The rows come from 6 hidden closed curves, with some noise, and rows from the same curve form a group. Each curve winds through 6 dimensions. The rows are also pushed far along 4 directions, which tell nothing about the answers.
Some rows, each with its group after it:
[ -7   6 -11   6   7   7  -4   1 -14   5   3  11  -8 -11]  (3)
[  0 -21   5   1  17  -3   6 -14  12  16 -23   3  36   6]  (1)
[  1   5   2 -10 -30  11   2  23   3 -29   5   9 -10   8]  (5)
[  1  20   2   6  -4  -5  -3   2   5   7   7   7 -41  11]  (2)
[ -2 -13  -2   3  11  -7  -6  -5  -5  12  -4  -7  12  -6]  (0)
[  2  -7   3   4   1  12   4  -7  -3  -7 -14   5  11  -3]  (2)
[ -5  25  -7   8  15  -7  -2   4  -4   0  13  -5 -39  -7]  (5)
[ -6 -16  -8  26  12  15   8 -15  -9  14 -17   1  32 -23]  (5)
[  4  22  11  10 -10   0  -1  10  -2 -14  12   9 -24  19]  (0)
[-13   9  -9  22  14  20   5   8 -25 -14 -19   7  15 -16]  (0)
[  2  16  12   4 -13   2   4   4   4  -7   9  18 -10  15]  (0)
[ -3   3 -11  13  21  -2  10 -19   3  19   1  -2   4 -13]  (2)
[  5  -3   2  -5   1   0  -1   0   7 -11   3   0   0   5]  (5)
[ -8  -6 -14   6   2  17   1  10 -24 -17 -13   0   5 -23]  (0)
[ -9  -9  -6   3 -13  16 -11  27 -15 -21  -2   0  11 -13]  (5)
[-1 -7  5  6  1 -8 -2 -2 -2  5  1 -9  2 -9]  (3)
[ -1 -11  -8   5  10   3   0  -8  -1  11  -8 -15  13 -10]  (2)
[  2 -11   7 -19  -9 -11   1   4  -1  -7   6   8  12   1]  (0)
[ 12  18   5  34  10 -10   6 -26  11  18  15  -4 -31  12]  (0)
[ -1 -21  -1 -28  -7  -9  -1  17  -5 -19 -10 -16  22  -5]  (2)
[-7  7 -4  0  5  0  1 11 -3 -3 -5  2 -3  0]  (1)
[-2 -2 -1 -3  4  2 -7  1 13 10  6  6  0  9]  (4)
[  0   3  13  34   2   9   8 -11  -5  10 -15  16  15   9]  (4)
[ -1  15  -8  -5   4  -6  -1   9  -2  -4  10  -9 -15   4]  (1)
[ -3   0   3   3  -2  12   4   7 -11  -8 -14   7  24   3]  (4)
[ -2   3 -13 -20  12  -4   2  -1  -6  -7   2 -13  -2 -14]  (4)
[  4   9   2   4  -4   8   4   0   5 -10  -2   8 -11  12]  (2)
[ -1  -6  -8 -34  -8 -14   7   7  -6 -14   3  -7  -5 -14]  (1)
[ -4  -2 -20  19  30   5  16 -28  -3  11 -13  -9  -6 -30]  (2)
[ -3  -8 -13   6  26   5   3 -17 -15   2 -13 -14  11 -25]  (3)
[  0  15   5 -25 -22   1  -8  30  -8 -34  10   5 -26  10]  (1)
[ 0  9  2 19  3 11 -1 -1 -6  0 -3 -2  4  2]  (2)
[ -3  23 -11  14  23   0   6 -15 -16   1   4  -2 -34 -21]  (1)
[ -2  -2  13   9  -3   6  -3   5  12   8 -10  17  21  24]  (5)
[ -6  13  -3  10  -8   0  -1  14   0   1   8   8 -14   4]  (3)
[ -2 -14  10  -4  -4   3  -5   8   1   7 -11   7  44  15]  (4)
[  0  22   0  10  -1  14  -1   7  -8 -15  -3   7 -24   7]  (2)
[  1  -3  15  11 -18   8 -13  16  -1  -8   3   7   9  16]  (4)
[  3  19   7  36 -20  20   5   3   6  -4   3  17 -16  18]  (1)
[-5  7  9  3 -2  6 -3  9 -6 -4 -8 11  6  6]  (3)
[ -5  14  -7   9   9  14  -2   9  -7 -12  -4   4 -13   1]  (1)
[ -2  -8  -5 -20   7 -13  -1   3   2   6   2  -8  15  -2]  (4)
[  3  -7   8 -16 -10  -8   0   6  10  -5  -3 -12   6   4]  (3)
[  0  -2  -4 -24  -3 -11  -3   7   5  -3  12 -15   3  -5]  (0)
[ -1   8   5   6   7   6   3 -11   4  10 -11   6  -7   2]  (3)
[  1  -6  10  15   6   2   4 -20  21  36 -10  17  17  18]  (3)
[ 5  2  3  6 -9 11 -3 -3  2 -3  0  2 -8  5]  (0)
[ -2  13  -6  21  16  -6  -8  -7  11  17  17   2 -32   4]  (4)
[ -4  -3 -26 -27  17 -12   5  -3 -10  -2   6 -21  -6 -26]  (1)
[ 17  -7   7 -23   9 -37   1 -15  17  -2  15 -33 -14   7]  (2)
[  0 -11 -10  -1   5  -5   6  -7   7  10   1 -10   9  -8]  (1)
[ -9   3 -17   2  15  11   7  -8  -2  12 -11   2   0 -14]  (3)
[  9  -3   8 -18 -11 -13   3  -4   5  -3   7  -6   0   9]  (4)
[  2   4  -2  -7   1  -7   4   3  -9 -11   2  -9  -5  -6]  (4)
[  2 -10   1   6   5   1  -3  -2  -3  -6   2  -8  16  -5]  (5)
[  5  -2   6   2   4 -10  -3   1   0  -7   4  -5  -4   7]  (4)
[-10   0 -11   5   5   8  -6   7   1   6   2   9  -7  -9]  (4)
[-10  26  -4  25   7   8  -3   6 -23   3   5   9 -26 -13]  (0)
[ 13 -14  15 -22  -2 -23 -10 -14  20  18   7 -14  -2  16]  (5)
[  1  36 -11   3  10  -2  -3   5  -6 -12  18 -10 -53   0]  (2)
[ -3   1  -5 -13 -15  14  -6  24  -1 -21  -3  -6   3   4]  (0)
[-10   3  -5  23  14  13   4  -3 -15  11 -22  -8  13 -16]  (5)
[ -5 -14  -3 -11   1  15  -5   9 -18 -10 -18   1  36  -7]  (3)
[ -3  -2   2 -12  -9  14 -13  18  -6 -14  -7   5   3   7]  (0)
[  1 -13   7  14  -6   7  -5   2   8   1  -6   0  20   9]  (1)
[ -2  16 -21   6   4   1   6  -1  -5 -10  13 -11 -42 -23]  (1)
[  6 -10  13 -12 -19   8  -3   1  12  -4  -5  20   6  19]  (3)
[  4   2 -10 -38 -19 -21 -13  21  -1 -15  35 -15 -33  -3]  (3)
[ -3   3   1  -7 -10   4  -4   7 -12  -7   1   1  -8 -11]  (5)
[  2 -12  -9 -30   0 -12  -1   7  10  -3   8 -10  10   5]  (2)
[ -1  18   0  11   8   6  -9   0  -7   2   3  -1 -24   2]  (0)
[ -4  26 -10  16   8  -5  12  -3  -8   0  12 -12 -25 -16]  (5)
[-7 10  6 -3 -4  8 -4 12 -6 -3 -7 15  1  7]  (3)
[  8 -12   4  -3   3  -4   1 -18  19  15   0   5   0   9]  (1)
[ -4  10 -11   4  13 -13   3  -1  -1  11  10  -9 -14  -7]  (4)
[ -6   5   4  39  10  26   1  -4 -10   1 -16  19  16  -1]  (5)
[ -7  12  -7  22   8  14  -5   1 -11  10  -7   0  -7  -4]  (2)
[ -8  -6 -12   8  22   8  13 -18  -9   8 -16   4  17 -26]  (5)

New rows, each followed by its group:
[ -8   5   2 -19 -21  17 -11  23 -15 -13  -4  12  -1  -1]  (3)
[ -1 -12  -3   6  -5   2   0   6   6  -2  -3  -6  12  -2]  (1)
[  3 -17   3  23  22  10  -1 -26  10  34 -23   1  37  10]  (2)
[ -3   3  -8  -9   0 -14   6   7  -4  -4  14  -8  -3 -13]  (0)
[ -6  28   6  12 -24  20  -7  32 -11 -21   5  10 -14  14]  (0)
[  9  -8  16 -22 -25 -12   0   7  15 -11  11   6   1  17]  (2)
[  0  -8   5  19   5   1   5  -8   9   4 -11   2   6   0]  (1)
[  4  -4   6  14  16   2   2 -21  -4   6 -16  -4   4  -6]  (2)
[  4   6  -1   4  -2  -8  -6  -4   6  13  19   2 -18   9]  (3)
[  8  -4   1   5   0 -12  13 -18  19  12  11   0  -3   5]  (0)
[  0  -2  -5   1   8 -10   5  -3  -7  -2   5 -14   7 -11]  (0)
[  0   3  -2 -17 -10 -11  -2  18  10  -8  10 -12  -8   7]  (5)
[ -3  22  -2   1  12  -2   1 -10   3  15   4   6 -29   1]  (3)
[  4  -7  -5 -14   1 -17   5  -1   8  -7   3 -21  -8  -4]  (2)
[-10  -4  -2  10   0  10  -5  11  -4   4  -3  14  13  -4]  (5)
[  0  -8  -2 -11   6  10  -6   7 -10 -13 -17  -5  19   1]  (2)
[  9 -20   4  -6   4  -9   3 -20  10   6  -2  -7   8  -5]  (1)
[ -1  -7   9   1 -17  12  -4   7 -12  -6 -10   4  17  -3]  (5)
[  5  -6  -2  -1  -1  -4   4 -15  13  11   1 -11  -8  -4]  (3)
[  3   5   2   0   5 -11   4  -4  -1  -4   8   3 -11   1]  (0)
[ -7   2 -12  12  24  -4  16 -19   0  22 -12  -9  11 -18]  (5)
[ -5 -12  -9 -10   0   7  -6   5  -5   5  -7  -4  12 -10]  (2)
[ -6   4  -6 -15   1   0  -3   9   3  -3   3   1  -5  -4]  (0)
[  5 -10  21 -32 -41  -9 -12  28   1 -19  15  14  11  20]  (0)
[  4  22  10  23  -2   2   6  -6   1  -4   6   4 -19  10]  (2)
[ -4 -21  -8  12  22   0   2 -19   3  20  -5  -1  26 -18]  (5)
[ 15  -6   9 -28 -14 -28  -9   2  29  -5  29  -5 -34  24]  (4)
[  4  10  11  -1  -8 -10   0   6  -4  -8   8  -4  -9   7]  (1)
[  2 -11   2  -1   8  -1  -6  -8  -1  13  -1   8  18   4]  (3)
[  0  12  -5   5   9  -8   1   2  -9  -8  10 -15 -13  -7]  (0)
[  3   2  10  22  -5   1  10 -10   1  12  -7  12   5   9]  (4)
[-1  6  6 17 -5  4  2  4 -8 -2  0  4  9  5]  (0)
[ -7  -8 -14 -22  12   4  -4   6  -3  -5  -5  -5  16 -13]  (4)
[ 4 -6  3 -3 -2 -6  6 -7 14 -1 -1  0 -6  2]  (3)
[ 11  18  18  16  -4 -15   1 -14  29  19  14  11 -37  32]  (1)
[  1   9  -4  -2  -4   8  -2   5 -11  -9   5   1  -3  -1]  (1)
[  2  -5   7  17   1 -10  -3  -8   1  10   5   5 -13  -1]  (4)
[  4   2  14   2 -14  -3  -4   4   3  -2  -4   3 -15  13]  (2)
[ -6  -5  -2 -28 -19  -1 -13  22  -9  -4   6  -2   5  -4]  (3)
[  0   3 -10   5   9  11   0  -3   5   1  -2   4  -7   2]  (1)
[ -2  10  -5   0   5   9  -3   8  -3 -13  -3   3  -9   5]  (1)
[  4  15   5   4   9  -9   3  -9   5   2   5   5 -24   8]  (2)
[  1  -6  -2   3  -1   5   2  -7  -6  -6  -3   0   0 -13]  (1)
[  8   2  21  13   2   7   3 -14  12  10 -14  21  17  32]  (1)
[  2  -5  10   3  -6  17   2  -4  14  15 -16  21  29  28]  (3)
[ -2   9   7 -21 -24  10  -8  17  -4 -12   0  10 -12   6]  (3)
[  1   1   2   9 -12  14   0   4  -8 -10  -1   8   2  -2]  (1)
[  2   3 -10 -18   4 -22   0   4  12  -4  16 -21 -27  -4]  (1)
[  2  -5   4   5   7   2  13 -17  10  12 -10   9  22   5]  (5)
[-19 -10 -12  -6  -8  19  -2  30 -14 -19  -9  15  24 -17]  (5)
[ 11 -17  19 -10 -10 -12  -7  -6   7   4  -2  -8  11  11]  (2)
[ 0  5 -2 16  0  4 11 -6 13  1  7 11  1  5]  (5)
[ -1   0  -7   0   1  -4   1   6 -15 -15   4 -10  -6 -12]  (0)
[  3   7 -11 -23  -4  -5  -4  13   4 -20  12  -9 -25   2]  (1)
[-18  15 -15   6   1  19   1  23 -23  -7 -10   2   3 -17]  (3)
[  9   8  24  27 -16   2  -4   0  20   0   4  13 -13  31]  (1)
[ -7  -4  -4  -2  -3  -3  -9  11  -5   3   9  -4   1 -12]  (5)
[  2   1   8   1  -4 -12   2  -5   3   6  11  12  -5   5]  (0)
[ 18  -8  28 -21 -28  -3  -9   0  18   0   8  15  19  46]  (1)
[ -8  10  -3  25  -5  11   0  13  -6 -11  -3   3 -14  -7]  (1)
[  4  10  -8 -19   0 -10   2  -1   2   2  16  -7 -20   2]  (1)
[ -1   6   7  -9 -16  -9  -1  11  -4  -8  14  13 -12   3]  (0)
[  0  -2 -11  -9  25  -8   1 -13   0  14  -1 -17   9  -6]  (3)
[  0  18   9  38   3  15   5 -18  19  32  -2  22  -6  18]  (0)
[ -7   8  -9  -2   1  19   2   5  -4   1 -12  15   1   0]  (3)
[  0   5   3   2   5 -10   3  -2  -8  -3   0  -9  -2  -5]  (1)
[ -4   2   1  -8   9   0 -10   7 -14   0  -3  -3   8  -4]  (2)
[ -4 -11  -1 -24   4  -8  -3  10  -3  -6  -8  -5  17  -2]  (1)
[  3   8   6  -1   5  -6   3  -5   2  -3   0   5 -10   6]  (2)
[ -3  20 -11  16  12  -6  12  -5  -8   1  11 -15 -19 -17]  (5)
[ -2 -21   2   4  -3  13   1  -5  -4   0 -11  11  35 -11]  (5)
[ -2  -3   7 -13 -18  13  -2   9  -2  -8 -12   8   6   3]  (3)
[ -2   9   3  -3  -2   4 -10   7  -1   2   5  10 -12   9]  (1)
[  5   1   0  -9 -12 -18   7   2  10  -2  21  -5 -11   2]  (0)
[-7 -2 -2 11  0  3  6 -4  6 15 -7  9 -1 -6]  (3)
[ -1  -4   6 -10 -29   6 -11  22   4  -6   7   6  -3  11]  (0)
[-7  4 -8 -4 18 -4 -4  4 -7  1 -1 -5 -3 -8]  (0)
[ -3  19  -6   4   5  -5  13  -7  -6   2   2   4 -28 -11]  (1)
[ -2  -3  -4 -11  -1   2  -2  14 -11 -14  -3  -8  18   0]  (1)
[  5  -3  11 -15  -4 -10  -1   0  10  -1  -1  -5   1  10]  (3)
[  3 -20   0   2   6 -20  -1 -11   7  11   4  -9   2  -7]  (4)
[-13   5 -14  21  22   4   0   4 -16   6  -6  -6   7 -19]  (4)
[  8  -2  18   3   6  -7  -2 -19  25  30  -3  15  15  33]  (3)
[  0   0  11 -11 -26   0  -3  21   6 -10  -1  -4   6  11]  (3)
[ 2  7 11 18  2  7 -3 -6  6 22 -6 10 18 25]  (3)
[ -1  17   1   1  -8 -10   7   0  11  11  10  -1 -24   7]  (5)
[ -7  13  -8  12  24   1   8 -12  -7   5  -8   7 -16 -12]  (2)
[-10  -1  -1  14  -2  15  -9   9  -7   4 -11  10   2  -6]  (5)
[ 12  23   5  -2   4  -9  -7  -5  11  -2  18  -8 -36  23]  (2)
[  3  -3  -6  -8  11  -4  -2 -11  10  11   2   1  -9   1]  (1)
[ -3  10   7  19 -15  22 -11  22  -4 -14  -2  13  -1  14]  (1)
[ 2 -1  7  0 -1  5 -9  0  5 -1  2  7 -1  9]  (4)
[  5  24   6   3  -1  -8   8  -7   8   1   9   8 -35  14]  (1)
[  2   9   2  13  -6   4  -8   7  -1 -11  15   0 -19   1]  (5)
[  6 -14  20 -10 -22   2  -8  10  -2 -13 -13   3  11  14]  (2)
[ 10 -13  22 -16 -14 -14  -7   4  14  -2   2  -5  17  23]  (3)
[  4 -18  -1  -6   5   0  -2 -11  15  16  -5 -10  22   1]  (0)
[  1   2 -11  -1   6   2   5  -3   6  -5   0  -5 -10  -1]  (1)
[ -2  -9  -4  29  13  14   8 -18  -5  13 -18   1  17 -14]  (3)
[-11  -2  -5  -1   3  11   1   8  -9  -2 -15  15   5 -10]  (1)
[ -2  18   1   6 -10   8  -3   9   6   3  10   2 -14   8]  (0)
